The first 8 rows are patterns. Each new row is the sum of 3 different patterns, raised or lowered, with some noise. Before adding, each is slid sideways (what falls off one end comes back at the other) and multiplied by a number that may be negative. Names go in the order of the patterns.
Known rows, each followed by the names of its patterns:
0.187,0.017,-1.980,0.925,0.501,-0.984,-0.599,-0.122,-0.412,1.494,0.077,0.406,1.210,-1.900,-0.325,0.428,0.394,-0.136,-0.193,1.899,-0.026,-0.601,0.530,0.175,-0.748,0.064,-0.082,-1.369 | S
0.427,-1.581,0.630,-0.594,0.206,-0.194,2.508,1.907,-0.675,1.399,0.216,-2.508,-0.233,-0.589,0.610,-0.314,0.904,-1.089,-0.901,-0.462,0.091,0.757,0.415,-0.063,1.182,0.664,-2.023,0.307 | G
0.220,1.297,0.074,0.374,-1.073,-1.478,0.176,0.362,-1.647,-0.336,0.158,-0.197,0.329,-0.123,-0.368,0.641,0.569,1.029,-0.938,1.465,-0.022,-0.086,1.470,-0.396,0.439,-0.015,0.314,-1.794 | C
0.450,1.173,-0.645,0.742,0.177,1.016,-1.122,-0.729,-1.048,-0.313,-0.689,-0.293,0.727,0.532,-0.121,-0.245,-0.010,-0.772,-0.043,-0.240,-0.809,1.044,-0.698,2.508,-0.381,-0.699,-0.263,0.445 | R
-0.557,0.187,-0.753,-1.647,0.627,0.236,0.627,1.517,0.859,-0.366,1.245,0.726,1.263,-0.320,-0.123,-1.397,0.226,-0.024,-1.184,0.445,0.698,1.650,-0.391,0.099,-0.175,-0.027,0.541,0.417 | M
-0.499,1.042,-2.029,-0.503,-0.134,0.185,1.416,-0.177,1.412,1.088,-1.184,-0.610,-0.191,0.302,-0.024,1.714,0.167,0.755,0.451,1.241,0.299,-0.280,0.872,0.284,2.092,0.218,-0.293,-0.081 | Y
0.040,0.507,-0.153,0.201,-0.322,1.174,0.373,0.187,1.583,1.143,-1.082,-1.113,0.485,-0.180,1.490,0.646,-0.327,0.002,-1.001,-0.271,-0.100,0.646,-1.131,0.122,0.215,-2.508,-1.925,-0.854 | Z
1.248,2.475,-0.519,1.027,0.078,-0.856,-1.518,0.047,-0.233,-0.136,0.844,1.505,0.243,-0.024,-1.433,-1.001,0.814,-0.020,0.090,0.053,-0.851,0.420,-0.231,-0.022,0.000,0.049,-0.198,0.784 | P

New rows, each followed by the names of its patterns:
1.756,0.341,1.255,1.696,1.367,2.899,1.922,2.003,0.906,2.465,1.578,1.192,1.754,1.871,0.576,1.473,1.978,2.652,0.475,3.233,1.697,1.467,3.240,0.086,0.462,2.423,2.912,1.588 | S C R
-0.485,-4.301,-0.642,-1.148,1.004,3.055,2.801,1.214,0.938,2.321,0.063,0.102,2.341,1.615,2.536,0.470,3.256,0.658,1.864,1.521,2.144,1.304,1.481,0.333,2.014,2.111,1.172,-0.502 | R Z P
0.750,3.709,4.011,1.115,0.841,1.892,0.931,1.669,1.347,0.334,1.468,-0.315,0.086,1.527,1.880,1.760,1.613,2.575,-3.130,1.538,1.926,2.488,0.606,0.385,-1.311,1.664,0.841,-0.200 | R M Z
0.285,0.266,0.608,0.371,-0.291,-1.337,1.257,-0.884,0.736,-0.492,1.637,1.568,1.619,1.294,-0.655,1.660,0.796,1.194,1.770,-0.036,1.070,-0.706,1.420,1.843,1.739,0.725,1.144,1.381 | R Y P
-0.825,-1.092,-2.649,-0.825,-0.550,-0.501,-0.577,-1.804,-0.456,-0.531,-1.461,-0.004,-2.238,-1.124,-0.727,-1.433,-3.194,-1.470,-0.441,1.141,-0.654,-1.788,-2.983,1.199,0.282,-1.325,-1.679,-1.314 | C R Y
-2.287,1.795,1.806,-0.689,1.947,0.266,3.849,0.837,2.810,3.023,-0.189,2.219,-0.369,-2.065,-0.521,0.555,2.384,-0.791,3.321,0.771,-1.509,-0.610,0.660,1.552,2.449,1.968,2.317,2.850 | S G Y
1.978,1.102,0.486,0.081,0.915,0.109,1.614,3.284,3.593,0.051,1.070,1.896,-1.322,-0.286,0.944,-0.814,2.375,0.889,4.896,0.896,1.749,-0.543,-0.347,2.226,1.978,1.201,2.663,0.329 | C R P
-1.451,-0.643,-1.991,-0.747,0.223,2.052,-0.396,-0.402,-1.719,-0.244,-2.546,-0.076,-2.246,0.425,-1.117,0.922,0.608,0.743,0.016,-2.259,0.099,0.137,-0.188,-0.560,0.270,1.317,0.692,0.754 | R M Y
-0.822,0.610,-1.864,-0.998,-0.463,1.009,-1.803,0.184,0.347,-0.647,-0.239,-2.387,-1.324,-0.469,-2.084,0.351,-2.134,0.605,-1.583,1.878,1.488,0.002,1.404,-1.481,-0.377,0.167,-0.121,0.113 | G R Y
-0.773,-1.719,0.093,1.414,-0.295,0.802,1.268,1.053,0.876,-0.468,0.431,0.412,-0.647,0.866,-0.062,0.535,0.851,-0.141,2.504,0.510,-1.233,1.239,-2.240,-0.147,0.835,-0.442,-2.634,-2.470 | S R P
-0.490,-0.236,-0.219,-1.823,-0.083,-0.329,0.591,-1.895,0.350,0.422,-1.474,-0.744,-0.525,1.070,2.230,0.318,0.232,0.006,1.296,0.173,-0.200,2.883,0.645,-0.353,0.016,0.840,-0.728,0.777 | C Y Z
1.966,2.135,-1.040,-0.423,2.374,-3.373,1.296,0.429,0.585,-0.143,2.639,0.959,-0.092,0.579,1.019,-3.825,1.155,0.510,1.301,0.839,1.629,-0.345,-1.223,0.297,0.512,0.690,0.780,0.819 | G C R
-0.923,1.043,-1.830,1.079,-0.241,0.349,-0.241,-1.418,-1.930,-1.644,-0.360,-0.234,-0.296,0.759,-1.011,-0.967,0.926,-1.288,0.336,0.516,-1.348,-0.578,-1.371,1.280,-1.376,-0.682,-2.182,-1.375 | C R M
2.997,1.883,3.134,1.219,0.918,-0.343,-0.150,-1.066,-1.188,-0.022,1.714,-0.534,-0.652,0.419,2.149,-1.846,0.436,-2.065,0.623,0.450,1.201,1.821,0.755,0.558,-2.410,0.819,0.766,0.593 | R Y Z
-0.338,-2.225,0.820,-0.707,-1.702,2.092,2.632,-2.905,-0.977,-0.063,-0.778,-1.079,1.269,-0.408,2.493,1.761,1.301,-0.660,0.937,0.538,0.654,2.950,-0.258,-0.106,-0.329,-0.227,-0.522,-2.538 | C Y P
0.647,-0.221,-0.710,1.839,-0.286,-0.241,-1.396,-0.217,0.358,-1.206,-0.295,-1.385,0.047,0.867,-0.504,0.130,-0.085,-1.095,-0.417,-1.084,-1.993,-1.563,0.962,-1.102,-0.341,-1.958,0.426,0.354 | R M Y
1.587,-0.952,1.449,-0.655,-0.076,-2.332,-0.373,0.113,1.059,1.520,2.351,-0.598,1.415,0.668,0.440,-1.657,-0.589,-2.743,-0.349,0.676,-1.522,-0.445,-0.647,2.056,-2.799,-0.171,-0.705,-2.453 | C R M
0.308,0.233,0.135,-0.469,0.143,0.675,2.268,0.867,1.079,0.895,0.287,0.352,-0.364,-1.223,-0.007,-1.758,1.194,-0.946,-1.468,0.757,1.407,-0.357,2.043,0.555,-0.287,-1.093,-1.000,0.520 | S G P
0.021,-1.588,1.811,0.939,0.996,-0.362,0.321,-0.718,-0.696,-1.079,0.106,0.625,-1.358,-0.032,1.134,0.689,-0.471,-0.934,1.391,0.233,-0.604,-0.005,-0.752,-1.945,0.541,-0.988,-1.403,-0.652 | S M P
-0.806,-1.110,-2.375,-0.871,-0.852,-2.120,-2.914,-0.497,-3.312,-2.910,-1.002,-1.211,-1.025,-1.702,-1.840,-3.486,-0.288,-0.661,-1.423,-0.287,-1.906,-3.101,-2.333,-1.081,-2.705,-0.867,-0.975,-1.572 | C Z P
1.722,-0.003,-0.516,-0.220,-0.981,0.748,0.678,2.166,0.294,1.520,0.861,1.251,0.177,1.313,1.208,-0.823,-0.028,0.643,0.832,0.568,2.902,2.101,0.097,2.718,0.751,1.435,-1.910,1.408 | G R P
0.162,1.830,1.298,2.652,-0.235,1.038,-0.548,1.359,0.154,-0.719,-0.238,0.168,-0.164,0.329,0.316,0.629,0.958,1.769,0.652,-0.252,0.572,-0.608,-2.278,1.489,0.337,3.260,2.194,0.148 | R M P
-0.685,0.227,-0.618,1.112,-0.313,-0.440,-0.696,0.841,0.047,0.750,2.569,3.001,-1.020,0.708,-0.655,-0.366,-2.504,0.616,0.224,-0.162,-0.388,0.882,-1.084,0.753,-2.807,-1.093,0.044,-0.580 | R Z P
0.190,-0.510,-0.699,-0.005,-1.190,-0.615,0.630,-1.636,1.118,-0.485,1.814,-0.128,-1.638,0.026,-1.379,-0.700,1.243,-0.519,0.264,0.748,0.993,-0.919,-0.570,-0.159,-0.978,-0.277,1.355,0.862 | G C R
-6.526,-2.276,-2.886,-2.914,-2.640,-1.619,-4.285,-2.863,-2.466,-1.818,-0.206,-1.695,-2.775,-1.845,-1.722,-5.507,-2.230,-2.244,-4.055,-2.856,-2.232,-3.206,-1.438,-0.695,-1.620,-0.565,-1.411,-3.253 | S G M
-1.292,-2.475,-2.925,-2.763,-1.124,-1.948,-0.629,-2.174,-1.523,0.057,-1.255,-0.704,-2.904,-1.586,-2.569,-1.716,-1.095,-3.047,0.378,-0.108,-0.095,-2.031,-1.916,-1.995,-2.384,-3.184,-0.220,-1.278 | R M Y
-0.280,-0.015,0.598,0.914,0.027,-0.397,-1.167,-0.279,0.989,1.292,-0.509,-0.447,-1.223,0.765,-1.077,0.148,-0.513,0.283,0.461,0.777,0.494,1.335,-1.697,0.048,-0.725,-0.744,-0.724,1.072 | R Y P
-1.879,-3.345,0.277,-1.121,-0.726,-0.886,0.214,0.091,-2.124,-0.836,-1.151,-2.848,-2.423,-1.663,-0.553,-3.847,-2.924,-4.169,-1.558,-2.014,-1.466,-0.204,-0.320,-0.483,0.015,-0.606,-2.126,-1.267 | G Z P
-0.644,-0.604,-0.110,-0.119,1.028,-1.043,1.318,0.054,-1.351,1.116,0.281,0.077,-0.401,-0.050,-0.628,0.084,0.730,-0.131,0.357,-2.148,-2.372,0.215,-0.795,-1.247,0.209,-0.939,0.074,0.935 | S C M
0.445,0.195,2.645,0.726,0.867,0.140,1.620,-1.064,1.543,1.792,0.770,0.700,-0.157,0.072,1.731,0.852,0.429,0.424,1.488,1.083,0.088,-0.338,0.753,1.294,1.204,2.380,-0.361,1.841 | S C R
1.127,-0.046,1.091,0.040,-0.711,0.416,0.460,-1.470,0.210,0.924,-0.239,-0.477,0.934,0.695,1.491,0.720,1.720,-2.367,-0.704,-0.384,-1.603,-0.882,2.145,0.118,0.917,0.307,1.577,0.347 | S G P
-1.413,1.756,-0.072,-0.568,1.746,1.008,1.317,0.948,1.244,1.257,1.146,1.011,4.085,0.316,-0.724,1.471,0.930,3.205,-0.351,0.286,1.095,-0.716,0.975,0.088,0.952,-0.143,2.158,1.606 | S Y Z
1.998,-0.070,2.231,-0.419,0.737,-1.603,-0.346,0.928,-0.368,-0.412,2.095,-1.275,-0.909,-0.032,0.529,0.103,3.186,1.910,-0.079,0.363,-0.692,1.278,-0.264,-1.043,-1.677,1.747,-0.039,-1.259 | G M P
-4.145,-3.817,-0.890,-3.046,-0.500,-2.862,-3.152,-3.446,-3.059,-1.706,-1.355,-2.495,-1.225,-2.963,-1.037,-3.739,-1.780,-3.411,-2.268,-2.550,-3.150,-2.193,-2.476,-2.429,-3.337,-3.062,-3.461,-3.015 | G R Z
0.838,-0.518,0.518,-0.484,0.507,0.725,-0.879,-0.138,-2.087,0.756,-0.192,0.865,-0.531,-0.963,0.885,1.363,0.038,-0.266,-1.117,0.380,0.673,1.598,0.962,-0.501,0.744,-1.515,-1.763,-0.419 | R Z P
-0.463,-3.069,0.706,-0.816,-1.026,0.362,-2.468,-1.675,-0.238,1.387,2.132,0.827,0.593,-0.247,-1.615,-1.556,-1.240,1.590,-0.694,-0.891,-2.885,-0.226,-0.332,2.014,0.554,0.083,0.848,-0.377 | G M Z
0.447,2.669,-0.783,-0.433,1.345,-0.911,0.379,1.224,-0.504,-1.138,-0.451,2.571,-0.109,2.242,-1.532,0.210,-1.022,-1.349,2.440,-1.273,0.492,-1.523,-1.053,0.479,-1.815,-1.903,1.079,-0.631 | S C M
-0.158,-1.852,-2.093,-1.734,-2.771,-1.949,-4.396,-2.530,-1.588,-0.474,-1.493,-2.466,1.126,-1.559,-0.245,-1.902,-2.738,-1.960,-4.480,-2.347,-0.723,-0.775,0.339,-1.395,-2.050,-3.533,-1.758,-3.558 | S G Y
-1.658,-0.095,-1.610,-0.638,-1.783,-2.251,0.838,-1.264,-1.712,-1.459,-1.514,-0.611,-1.882,-0.285,-1.208,-2.645,-1.588,-1.924,-1.419,-2.158,0.550,-0.400,-2.613,-2.389,-0.447,-0.392,0.899,-1.114 | G C Y
0.301,-1.677,2.092,0.464,-0.833,-0.396,-0.924,-1.088,1.765,0.564,1.208,0.826,-1.211,-0.106,-0.325,-0.815,-0.779,1.317,1.217,0.634,0.626,0.423,0.629,0.065,0.418,-1.859,-1.838,0.720 | S G Y
3.388,2.268,1.030,2.305,1.720,1.170,1.074,4.759,1.112,1.628,1.453,2.905,3.618,4.797,2.720,2.425,4.616,3.016,1.198,2.070,1.602,2.604,2.228,2.512,1.328,2.708,3.741,2.285 | C R M
2.004,1.500,2.447,0.185,0.499,0.558,0.832,2.100,1.155,3.393,2.436,2.760,2.018,3.632,3.173,2.177,1.240,0.630,3.082,1.906,2.342,1.720,0.320,2.684,-1.326,1.195,1.420,1.307 | C Y Z
4.092,0.757,-0.490,1.282,2.388,0.755,0.794,-0.037,-0.254,1.772,1.160,-0.662,0.926,-0.333,1.293,-0.626,0.643,0.706,1.886,1.051,1.150,0.112,0.934,-0.050,-1.384,1.036,1.842,2.025 | R M Y
1.325,-1.273,-0.260,0.319,-1.053,0.616,0.275,0.773,-0.051,2.725,1.146,-0.605,2.130,1.347,-1.705,-0.315,1.604,1.055,0.049,1.321,-0.723,-1.740,-0.032,0.375,-0.605,1.012,0.504,1.130 | S G M
1.477,1.314,1.113,2.171,0.789,1.184,0.145,1.754,1.648,1.942,2.073,3.613,0.087,2.352,1.908,1.625,1.949,1.032,0.016,0.569,0.378,0.842,2.929,0.387,-0.368,-0.325,2.185,1.496 | S M P
-1.223,-2.763,-2.322,-2.921,-2.718,-2.214,-1.120,-1.169,-1.728,-1.804,-3.333,-3.025,-2.755,-1.783,-1.330,-2.933,-2.112,-2.003,-1.497,-1.965,-0.644,-0.118,-1.998,-1.091,-1.615,-1.639,-2.414,-0.969 | G Z P
3.066,2.786,0.836,2.311,2.091,-0.378,0.650,-0.036,4.291,0.395,2.749,1.390,1.252,1.862,1.721,0.511,0.895,1.318,1.347,4.073,-0.086,0.955,1.234,0.668,2.281,-0.430,2.893,1.630 | S G M
0.091,0.650,0.702,-0.146,-1.909,-1.394,0.260,2.202,1.546,-0.493,1.313,-1.367,-1.663,1.017,-0.086,0.506,-0.871,-1.510,-0.407,-2.662,-3.791,-0.450,-2.455,0.292,-1.409,-0.135,0.393,0.576 | S Z P
-1.602,-2.316,0.928,0.925,0.874,1.586,0.226,-0.477,0.356,0.039,0.101,-0.445,1.887,1.279,-0.428,-1.208,0.069,0.591,-0.701,-0.714,1.897,-0.096,0.741,2.183,0.115,1.915,1.243,-0.776 | G R Z
-0.776,-2.637,-2.073,-1.511,-0.885,-2.981,0.862,-1.014,-3.131,0.706,-2.070,-0.829,-0.954,0.698,-2.388,-4.153,-1.004,-2.896,0.111,3.066,-0.360,-0.911,0.560,-0.075,-1.563,-0.416,-0.663,-1.113 | G C R
0.339,-0.376,1.531,-3.368,-1.631,-0.635,0.960,1.304,2.587,0.261,0.389,1.676,0.334,-0.434,2.110,2.780,0.973,2.500,-0.263,-0.141,0.099,-1.178,0.122,-4.188,-0.301,-1.318,-0.960,1.864 | R Y Z
0.976,0.143,0.870,-0.110,2.371,-1.415,-1.930,-0.481,0.954,1.552,1.322,0.777,2.058,3.910,1.269,0.582,0.972,-0.381,-1.983,-0.883,0.369,1.002,2.905,2.464,0.402,0.480,-2.299,-0.632 | R Z P
